The rows come from 6 hidden closed curves, with some noise, and rows from the same curve form a group. Each curve winds through 8 dimensions. The rows are also pushed far along 5 directions, which tell nothing about the answers.
Known rows, each followed by its group:
[-16   9   5  -8  -4  -9  -6 -16  -4   1  -3   3  -7  -4  -4  -1  -6   9
  -3  14   3]
k160
[ -5 -10 -15  16   3  -3  -8  -4  -2  -1   3   4 -10  -7   3  -8  -4   3
   6  27  -3]
k960
[-9  4  4 -8 -7  1  0 -5 -3  0 -3 -2  0  0 -3  1  4  1 -7 -5 -1]
k253
[ 5  0 -5 -1  6  9 -1  9  0  5 -4 -3  2 -2  2  2  4 -3  4 -7 -1]
k160
[-10   7   4   2  -4 -12 -12  -6  -6 -12   0   4  -7  -2  -5   7  -4   1
  -3   3  -3]
k160
[ 0  0  1  3  1 -4 -3 -7 -5  4 -5 -1 -2 -6 -1 -3  7 -1  0 -6 -4]
k201
[  0  -2  -5   7  -8   0  -3   4  -9 -17   5  -1  -1   3   9  -3  -8  -8
  -2   5  -5]
k549
[ -2   0  -2 -15   2  -7   0  -4   7  17 -10   3  -5 -10   2   1   1  13
  -1   4   1]
k549
[  1   0  -6  19  -3   1 -16 -12  -8 -17   4   4  -6  -9   1  -6  -4 -12
   2   5  -5]
k623
[  3   0   1 -10   2   9  15   4   5  13  -3  -6   9  11   2  -5   4   4
   2   2   4]
k549
[ 6  0 -2  4 -6  4  5  1 -6 -8  2 -4  7 10  3 -7 -1 -7  1  0 -2]
k960
[-2  1 -5  2 -2  5  0 -7 -4  2 -2 -2  0 -3 -7 -1  1  2  9  3  1]
k160
[  2  -4  -1   7  -2   1  -7  -2   0  -8   3  -4  -1   0  -5   2   7  -5
  -1 -10  -6]
k160
[  8   3   4  10   0  -5  -4   4  -3 -10   1   4  -5  -8  -6   8   9 -16
   1 -23  -1]
k160
[  6 -12  -9   1  -2  10  13  11   3   6   3 -10   1   5   6  -5   4  -1
  -1  -3  -3]
k253
[  6 -14  -3  -5   3  11  17  19  12  10   7 -13  -1   5   1   8  -1   5
   3 -11   2]
k623
[  0   2  -5   3  -2  -3  -2  -7  -6  -4   1  -2  -7 -12  -1  -5  -8  -4
  -2   3  -2]
k623
[ 2  3 -3 -9 -3  1  1  7  4  1 -4 -1 -1  6  6  0  5 -3 -1 -3  0]
k549
[-5 -1 -1 -2 -5  2  0  3  1 -5  0  0  0  7  2  4 -5  4  3  6  0]
k623
[  1   6   2  11   1  -3 -15   3 -10 -20   3   4 -10 -14   0   7   1 -20
  -3 -13  -3]
k549
[  3   5   1   2  -3   7   0  -1  -8 -17   8  -4  16  17   0  -7 -16   0
   6  15   2]
k201
[  7  -9 -12   3   8  11   1  12   4  11  -3  -5  -5  -8   3   0   8  -4
   5  -5  -3]
k160
[ 2  5 -2 -3 -1  4 -6 -2 -7 -7 -5  1  5 -3 -2 -1  0 -6  1  1 -2]
k253
[-5  1 -3  4  7  4  0  7  0  5 -5  3  4 10  8 -5 -3  5 -2 17 -3]
k549
[  6 -13  -4   1   5  12  10  23  10   6   4  -5   1   5   8   4   5  -4
  -8 -10  -2]
k549
[-19  -6   0  -7 -12 -10   3   1  -2  -3   7  -2 -12  -7  -3   9  -9  12
  -7   5   1]
k960
[ 5  4  1  0  5 -3  0  2  0  5 -6  7 10  5  1  0 -2  6  4  4  1]
k253
[ -5  -2   0  -1  -2   6   0   1   8  -4   2  -4  -5  -2 -10  10  -3  -1
  -2  -5   0]
k623
[ -6  -5  -6   4   1  -1   3  -2  -7  -3   7  -2  -2   0   4  -6 -18  10
   6  27   1]
k201
[ 1 -6 -1 -1  1 -2  1  3  2  9  1  2 -5 -7  9 -2  4  3 -1 -3  1]
k960
[  9  -6   0  -2   0  -5  -2   2  10   0   6   1 -10 -11   3   3   1  -5
  -3 -12   1]
k960
[ 13   1   0   4   1   5   1   7  -4  -4   0  -1   7   3   2  -1   7 -11
   4 -15  -1]
k201
[-18  -5 -11  -9  -6  -3   0  -4   3  11  -6  -3 -13  -7   1   0  -4  15
  -2  19  -2]
k160
[ 1 -2  5 -3  2 -5  6 -3  5 11  1  0 -2 -2 -6  3  7  7  5 -6  5]
k201
[-6 -3 -1  4 -3 -2 -2  3 -5 -6  3 -6 -2  3 -5  7 -3  6  3 -5 -3]
k160
[ -8 -11  -3  -3  -3   1   9   9   9   7   3  -4  -5   7   2   6  -4  12
  -1   7  -1]
k623
[-16 -11   1   1 -13 -11   2  -8   0  -4  11 -11 -14  -1  -5   3  -5  13
  -9   0  -5]
k201
[ 14  -2  -9  14   1   4  -5   0 -12 -10   2  -4   1  -6   7 -10  -1 -13
   7  -3  -5]
k253
[ -7  -1  -7  10  -9  -9 -13 -10  -9  -8  -1   6 -12 -13  -1   2  -2   0
   5   1  -4]
k160
[  0   2   1   1  -3  -1  -4   0  -1 -10   4  -6   2  10  -5   2  -1   1
   2  -3  -2]
k201
[  3  -3  -2  -3  -5   5  13  14   1 -11   7  -7   2  11  -1   3  -3  -8
   2  -1   2]
k549
[  5 -14 -19  21  13   7  -1  10  -1  11  -2   0 -12 -11  10  -8  10  -6
   8  12  -6]
k253
[ 12  11   6  12   7 -16 -34 -18  -9 -14  -5  16  -3 -18   6  -3   6 -13
   3  -9  -5]
k253
[-10  -4  -5   7  -1   2   2  12  -7  -7   4  -4  -3  11  11  -3  -9   2
  -4  16  -4]
k549
[  4   3  -5  -2  -2   6   1   3  -2  -7   0   0   7   5   5  -3 -11  -2
   3  10   0]
k623
[ -1  -2  -6   3  -4  -6  -8   2  -3  -6  -2  -1 -12  -9   5   1   2  -6
  -5  -5  -7]
k253
[ -5   4   3  -9 -12 -10   8  -1  -4  -7   0  -5  -5   1  -6   6  -5   1
  -3  -7  -1]
k960
[-14  -2   2  -9  -2  -7  -1  -2   7   8  -7   3  -8  -5  -7   9   6   9
  -8   1  -2]
k253
[  4  -7 -10   5  -2  -4  -2  -4  -6   0  -2  -6  -9 -13  -1  -4   2  -1
   3  -2  -7]
k253
[  8  -6 -12   9   5  14   5   2   1   1   4  -4  -5 -11   0  -7   0 -12
   6   2   2]
k623
[  0  -2  -3   3  -6  -5  -5  -3  -2 -12   8   2  -6  -3   6  -3 -11  -2
   0   9   1]
k960
[-4 -3  5  3  3  1  1  0  5  2  4  2 -2 -2 -3  3  0  0 -5 -1  2]
k549
[  6  19  18  -2   7 -11 -17 -14  -7  -8 -11  12   8 -10 -11   8   7 -10
  -4 -22  -1]
k549
[  0   4   9   2  -3  -7   4   7  -7 -11   5  -1  -3   1  -2   9   0  -8
  -1 -15   1]
k960
[  3   6  -1   5   4   6 -10  -7  -6   2  -7   6   4  -8   2  -7  10 -10
   2  -3   0]
k253
[ -9  10   1   1 -14   5  -3  -2 -13 -20   4   2   7   9   0   1 -13  -4
   4   7   3]
k160
[  1   2   3  -7  -1  -4   4  10   0   0  -4   1   5   4   0   8   2   2
  -2 -10  -1]
k960
[10  9 -2  6 12 14 -9  4 -5  0 -7  6 17  7  3 -3  2 -4 14  4  3]
k160
[ 1  1  1 -7 -1 -6  1  2 -1 -2  1 -3 -5 -4  1  3 -6  3 -1 -3  0]
k960
[  8  -3   2  -4   8  -1   5   0  11  12  -1  -1   0  -8  -6   2   1   2
  -5 -10   1]
k623
[  0  17  22  -7   1  -5 -12 -15  -5  -9  -1   4  13   4  -7   3   0  -1
  -7 -16   2]
k201
[-17 -13 -10   3 -11 -10   8   4  -1   5   4  -6 -19 -11  -4   7  -6  13
  -5   2  -4]
k253
[ -7   5   3 -11   7  -3   2  -6   8  15 -12   7   7   6  -6   1   0  16
   2  18   3]
k201
[  3  -2  -3   4   2  11   1  13   1  -7   2  -1   4   3   0   3   5 -12
  -2  -4  -1]
k253
[  0  -3   1  -6  -1   4  10  10   3   5   1  -9   2   7  -1   2   5   1
  -6 -11  -2]
k960
[ -8  18  15  -9  -5  -6  -4  -9  -8 -13  -2   8  16  16  -3   2 -11   5
  -1  10   5]
k201
[  4  14  11 -12   3   2  -3 -15   5   7 -10  11  19   8  -5  -3   0   5
   5   7   8]
k623
[ -4   4   4 -11 -10   1   6  -3   3  -5   2  -4   2   4  -6   2  -5   0
  -5  -3   3]
k549
[  3   0  -3  -3   4  -4  -9  -7   9  12  -9   1  -6 -10  -9   3  16   2
   1 -13  -3]
k201
[  0  -9  -7  -5   1  17  16  16   7  -2   6 -14   5  10  -2   2  -9   0
  -5   6  -1]
k201
[  9 -11  -7   4   3   6  11  13   6  -2   8  -9   1   8   2  -1  -2  -3
   3   3  -2]
k253
[ 8  5  3 -2 15  1 -7  0  5  8 -7  8  9  3  4 -4  5  0  3  8  2]
k160
[ -5  -7 -10  -2   2  -2   3   0   1   8   1  -3 -10  -9   2  -3  -6   8
   4  16   1]
k960
[ -4  -3  13  -7   0 -11  -4  -9   7   6   2  -3  -7 -11 -11  10   7   8
 -11 -23  -2]
k201
[  9 -15 -16  12   9  -1  -3  -3  12  18  -2   1 -18 -22  -3  -3  12   0
   7   0  -2]
k549
[ 0 -7 -2  0  2  0  2  5  2  4  2 -6 -8 -5  2  5 -2  5  3 -5 -1]
k623
[ -5   5   4  -8  -5  -3   2  -9   0  -2  -1  -3  -6  -8 -10   4  -4   0
  -4  -6   2]
k623
[ -9   8  11  -6 -11 -12  -2 -10  -9  -9   5   0   0   4  -2   3  -6   7
   0  -3   4]
k201
[ -4   7  -2  -3   1  -4  -9 -13   1   6 -11   8  -2  -7  -3  -3   2   2
   0   8  -1]
k549
[ 6 -7 -7  8  4  4  6  4  5 -2  4 -3 -4 -4 -8  2 -1 -6  5  2  0]
k623
[ 1  2  1  9  8  8 -3 -3 -1  3  0  2  0 -2  1 -4  5 -7  4  2  2]
k623
[-13  -2  -1  -4  -2  -6   1  -2   2   2  -2   1  -7  -3  -7   5  -2   8
  -3  10   0]
k253
[-11  -6  -2  -7   5  -8   8  -9   7  21  -5  -4  -7   1  -3  -6   1  21
   0  22   0]
k160
[ -1  12  15  -7  10 -24 -19 -17   0  10 -12  13  -4 -12  -2   6   7  11
  -1  -9   0]
k549
[  2   5   0  -1   0   0  -9  -5   1  -2  -1   7  -4 -12   0   0   3  -8
  -1  -5   3]
k160
[ 6  2 -4  4 -1 -4 -9 -6 -8 -5 -5  2 -2 -9  1 -2  3 -6  3 -6 -5]
k201
[ 16 -11  -2  -4   7   5  10  15  14  12  -2 -10  -1  -3  -6  10  11  -1
   0 -28  -4]
k623
[ 15  13   5   4   8   5 -10  -5 -11  -9  -3   7  23   8   3  -8  -2  -7
  10   2   2]
k960
[ 10  10   0   3   3   1 -14  -7  -4  -9  -3   9   2  -6   9  -8  -2 -13
   3   4   2]
k960
[ 0  0 -4  7 -2  2 -3  6 -8 -9  1 -5 -1 -1  0  0  3 -9 -2 -8 -6]
k960

New rows, each followed by its group:
[ 5 -1 -1 -7 -2  0  2 -2  2  0 -2 -3  5  0 -4  1 -5  4  0 -1 -1]
k201
[-4  3 -1 -1 -1 -2 -4  1  3  2 -1  3 -4  7  7 -3  4  1  0  7  1]
k549
[ 5 -3 -9 14 11 13  3  3 -7  0  0 -4  3  0  1 -9  1 -9  7 12 -2]
k201
[-12 -11   1 -13  -6  -7  11   4   8  10   3 -12 -13  -1  -4  12  -6  20
  -4  -5  -1]
k623
[  3   7  12  -6   0  -4   5  -2   0  -1   2  -2   7   6 -10   7   4   1
   2 -15   5]
k201
[ -4   3   4   5  -2  -5 -10  -2  -5 -12   2   4  -1   3   2   4  -4  -1
   1   0  -2]
k623
[ -3  -1  -3   2   0  -1   2  -4   2  -3   1  -1  -5  -4 -10   3  -4   0
   3   6   1]
k623
[  5   2  -4   7   8   4  -7  -2  -2  11  -8   9   1 -13   1  -3  11  -6
   4  -5   1]
k253
[  3 -12  -3   5   4  -5  -6   5  11   8  -1   2 -11 -10   1  10   9   3
   0 -13  -4]
k623
[ 3  5  1 -2  5  2 -9  0 -1 -3 -6  3  5 -1 -1  1 -1 -2 -3 -1 -4]
k201
[ -9 -10  -7   1  -6  -8   5  -1  -5   3   3  -6  -7  -2  -1  -1  -6  15
   0  11  -4]
k960
[-3  4 -2 -6 -8 -3  2  4 -4 -8  1 -1  2  8  1  2 -8  4  4  6  2]
k201
[-6  7 14 -8 -1 -7  0 -3  5 -1 -1  3  4  7 -8 10 -1  7 -3 -7  3]
k623
[  5   1  -7  -1  -3   8   4   4  -7 -10   2  -5   7   3   2  -4 -12  -4
   4   9  -1]
k201
[ -6   3   7 -13  -9   1  11   2  -1  -7   7  -7   4  10   0   2  -9   3
  -2   2   6]
k549
[ 7  3  2 -7  2  2  7  0  0  6 -5 -3  8  6  0 -2 -1  3  5 -2  1]
k623
[ -3   6   3   6   5  -7 -19 -21   0   6 -11   9  -7 -15  -5  -2   8  -1
  -4  -4  -5]
k623
[-15   8   9  -9 -10 -18 -10 -21  -5  -6  -1   1   0   6  -8   1 -10  19
  -3  11  -2]
k201
[ -1  12   6  -8  -5  -6 -11 -11  -5 -10  -3  -4   0  -3 -10   5   0  -2
  -3 -14  -2]
k201
[  3   2   2 -13  15   5  -2  -7  15  23 -11   8   8  -4  -5  -1   3  13
   2  12   6]
k201
[ 6 10  7  4  5 -2 -6 -9 -6 -1 -1  7  8  1 -1 -4  4 -3 10  0  6]
k201
[ 0  7  3 -8 -1  1 -2  2  6  3 -6  4  2  5  2  1  8 -3 -3 -4  2]
k549
[  3  10  -2  -5   4  -3  -9 -12  -6   2 -11   8   6  -7   0  -5  -6   3
   6  13   0]
k201
[-19  -6   1 -11 -11   1   6   0  10   0   4  -9 -13  -1 -11  14  -7  11
  -9  -3   0]
k623
[  0   8  -1  -3   9  -1  -7  -8  -1  14 -15   8   5  -3  -2  -5  11   4
   3   6  -1]
k960
[-3 -2 -1  3  5 -2 -1 -1  1  8 -1  2 -3 -4 -3  4  2  8  7  2  2]
k160
[  9   2  -1  10   6 -11 -12  -2  -3   2  -6  11  -1 -11   0   3   5  -2
   4  -9  -4]
k253
[-13   0   1 -16  -8   2   9   4   3   1  -3  -6   2   7  -7   7  -3   9
  -7   4  -1]
k253
[ -9  -7  -6   5  -4  -5   0   3  -4  -9   4  -9 -12  -5  -7   6  -5   0
  -5   1  -8]
k201
[ -7  -2  -8   0  -9 -11  -4   0  -8  -9   0  -3 -15 -11   0   5  -7   2
   0   2  -5]
k201
[ 13 -17 -20  11  11  10   5   7   3  12  -2  -5  -7 -14   0  -6  10  -6
  10   4  -5]
k253
[ 4  2  4 -2  8  0  1 -6  6 10 -3  1  1 -6 -5 -2  1  1 -4 -4  2]
k623
[-1 -2 -4 -9 -2 -4 -3 -5  8  8 -5  1 -4 -6  0 -1  1  8 -5  2 -2]
k960
[-12   5   2   1  -7 -12  -9  -4  -3  -8   1   2 -10   3   4   1   1   1
  -4   2  -3]
k549
[ -9  -9 -15   1   8   7   7   1   5  16  -6  -2  -4   0   1  -7  -4  12
   4  33  -2]
k201
[ 2 -4 -1 -5  3 -5  7  6  7  6  0 -5 -8  0  3  2 -1  3 -2 -2 -1]
k960
[  0 -14  -6  -3   1   9   5   6  11   9   6  -9   0   4  -1   1   0  11
   0   4   0]
k160
[ -9 -11   1 -12 -17   3  21   7  11  -3  12 -13  -3  10  -9   9  -9   8
  -9  -5   2]
k623
[-5  0 -1  0  5  1  3 -1  3 10  0 -2 -3  3  0 -3 -1  7  1  9  3]
k549
[  0   0   3   7  -8 -12  -6  -1  -7 -20  10   3  -9  -6   3   5  -9  -7
   0  -4   0]
k960
[-14  -8 -15  12  -9   1  -2  -7 -10  -4   4  -7 -16 -10  -6  -2  -5   3
   8  14  -4]
k160
[ 1 -3  3 -1  5 12  8 -1  4  7  3 -5 10  9 -1 -6  1  3 -1  5  3]
k201
[ 5  1  2  3 -5  0  2  3 -4 -6  5 -2  4  8  7 -4 -5 -2 -2 -5  0]
k253
[ -5  10   9  -3   0  -7   0 -10  -6   0  -1   2   4   4  -7   0  -1   5
   5   3   5]
k201
[-11  10   1   2 -11 -16 -18 -14 -14 -17   3   8  -6  -3   6  -2 -13   5
   4  15   1]
k201
[ 3 -2  0  0  4 -7  7  1  2  4 -1  1  1  2 -2  0 -2  5  1  5  0]
k623
[ 2 -1 -3  4  3 -4  0  3  0  3 -2  5  4  4  4 -2 -5  6  4 10 -1]
k253
[  2  -2  -7   5   1  18   4   4  -4  -1   2  -3   6   4   6 -10   4 -11
   2   8   1]
k253
[ 0 -4 -8 13  1 -7 -6 -1 -7 -3  1  6 -5 -4  7 -5 -7  3  5 14 -4]
k253
[ -4  -2   3  -2  -5   0   6   3  -6  -8   9  -3   0  -1   3   2 -13   2
  -3   3   3]
k201
[ -7   6   9   0  -7 -17  -9 -12  -7 -13   4  -4 -12 -13  -8   6  -8  -1
 -13 -17  -5]
k623
[ 15  -3   7   1  11   1  -1   6   8   8   0   9   7  -8   1   5   9  -4
   2 -16   5]
k201
[ -5   2   0 -13  -8  12  11  10  -2  -9   1  -9  12  14  -3   3  -7  -1
  -4   3   0]
k253
[  1   2   7  -9  -2  -2  -4   1   4   2  -2   0   0  -1   3   6   1   3
  -7 -17  -2]
k623
[  1   5   1   3  -1   7  -3   3  -3  -6   1  -1   4   6   2  -2   6 -10
   0  -7   0]
k201
[  8  16   7   4   6   3 -22 -13 -10 -14  -3  12  11  -2   9  -9  -2 -13
   4   6   3]
k253
[-7 -9 -4  0  1 -1 11  2  0 11  0 -3  2  6 -1 -2 -1 15  3 16  0]
k960
[-1  6 -1  2  4 -3 -3 -4 -3  8 -8 10  4 -4 -1 -1 -1  6  5  6  3]
k253
[ 10 -16  -6   6  12   4   6  23  13  13   1  -2  -6  -3   6   6  13  -3
  -4 -14  -4]
k549
[-2  1  0  1 -8 -6  0 -1 -8 -6  1 -4 -3  0  1  0  1 -1  0 -6 -4]
k201
[-9  1  1 -6 -2  7 10 12  1 -7  4 -5  0  7 -1  6 -7 -3 -5  5  2]
k549
[  1  -4  -3   5 -10   1   7   9 -11 -25  12 -16  -3   8  -3   3  -9 -10
  -2  -7  -7]
k253
[ -7  -1   0   2  -8 -11  -8  -2  -2 -10   5   0  -7   3   6   1 -10   7
  -5   5  -3]
k549
[-16   7   1   0 -11   3   6   0 -18 -22   4  -7  -1   7  -1  -1 -16  -7
  -5  13  -2]
k549
[-1  3  5  3  9 -3  2  0 -1 10 -5  3  6  5 -3  0  5  6  3  2  1]
k253
[ -1   0   4  -1   0  -7  -7  -1  -1   2   1   8  -3 -10   4   4   3   2
  -2  -8   2]
k960
[  4   1   0  -9   2 -10  -2   4   7   9 -10   0  -5  -3  -1   6   9   4
  -2 -12  -4]
k549
[ -1   2   3 -15  10   9  13   9  12  23  -7   2   8   7  -1   2   7   9
   2   4   8]
k201
[  6   5   1 -12   8   1   4  -4   7  15  -9   7   6   0   1  -4   8   3
   9  10   8]
k549
[  8   8  12  -7   5  -2   0   4  10   4  -3   3  11  15  -2   5   9   1
  -1 -15   3]
k549
[-3  6  2  0 -1  0  4 -4 -8  1 -1  2  7 10  3 -7 -2  4  8 12  5]
k201
[-4  1 -4 -8  0 11  6  5  0  1 -5 -2  8  6 -2 -1 -1  0  0 11  0]
k253
[-2  3 -2  2 -1  0  8  3 -8 -3  0  1 -2  2  4 -3 -5 -4  6 11  4]
k960
[ 8 -7 -5 -1  9 14 12 13 15 14 -1 -3  8  9 -2  0  3  2  0 -1  2]
k549
[ -7   2  -7   7   0  -8 -10 -16 -14   0  -3   4  -1  -4   4 -12  -8  11
   8  27  -2]
k960
[-6  3 -1 -8  3  8  6 -1  2 13 -4  9 13  6  3 -6 -4 11  6 24  9]
k960
[-7 -6  0  0 -2 -3  5  2  1  4  2 -7 -3  5 -7  8  0 12  3 -3 -2]
k160
[-4  8 -2 -1 -4  0 -5 -7 -3 -4 -5  4  2  1 -1 -4 -3 -2 -1  7 -1]
k549
[  8  -3  -5   4   5  -1  -8  -6   1   4   0   1  -3 -15  -5  -2   5  -2
   4  -5   0]
k960
[-5 -3  0 -3 -2 -3  6  1  0  1  0 -7  3 11 -4  2 -4 12  1  4 -3]
k160
[ 0  7  0 -7 -4 -2 -4  2  1 -3 -5  2 -1  4  4  0  6 -5 -1 -4  0]
k549
[ -1   9   5  -3   7   1 -11 -10  -1  -2  -4   5   6  -4  -4  -1  -5   1
  -1   6   1]
k201
[ 3 -8 -6  2 -1  8  4 11  0  0  2 -2  0 -1 11 -3  1 -6 -5 -1 -3]
k549
[ -3  -1  -2   0  -9   0   3   8  -8 -18   6  -4  -2   6   5   0  -6  -9
  -1   4  -2]
k549
[-7  2 -1  3 -3 -1 -6 -2 -4  1 -1  8 -2 -6  4 -1 -1  1 -3  1  1]
k253
[ -1   4   3   2  -8  -5   0  -5  -9 -16   7  -7  -7  -9  -6   1  -9  -9
  -7 -12  -2]
k623
[ -4   9  -3  -3  -4  -7  -9 -10 -11  -5  -8   4   1  -3   2  -4  -7   3
   4  11  -3]
k201
[ 5  0 -4  6  9  8 -5  3  1 -2  4  4  3 -2  3 -3 -5 -3  9 13  6]
k201
[ 2 -2 -1  0  5  1 -5  0  2 -2 -2 -3 -3 -9 -6  5  1 -3 -4 -7 -5]
k201
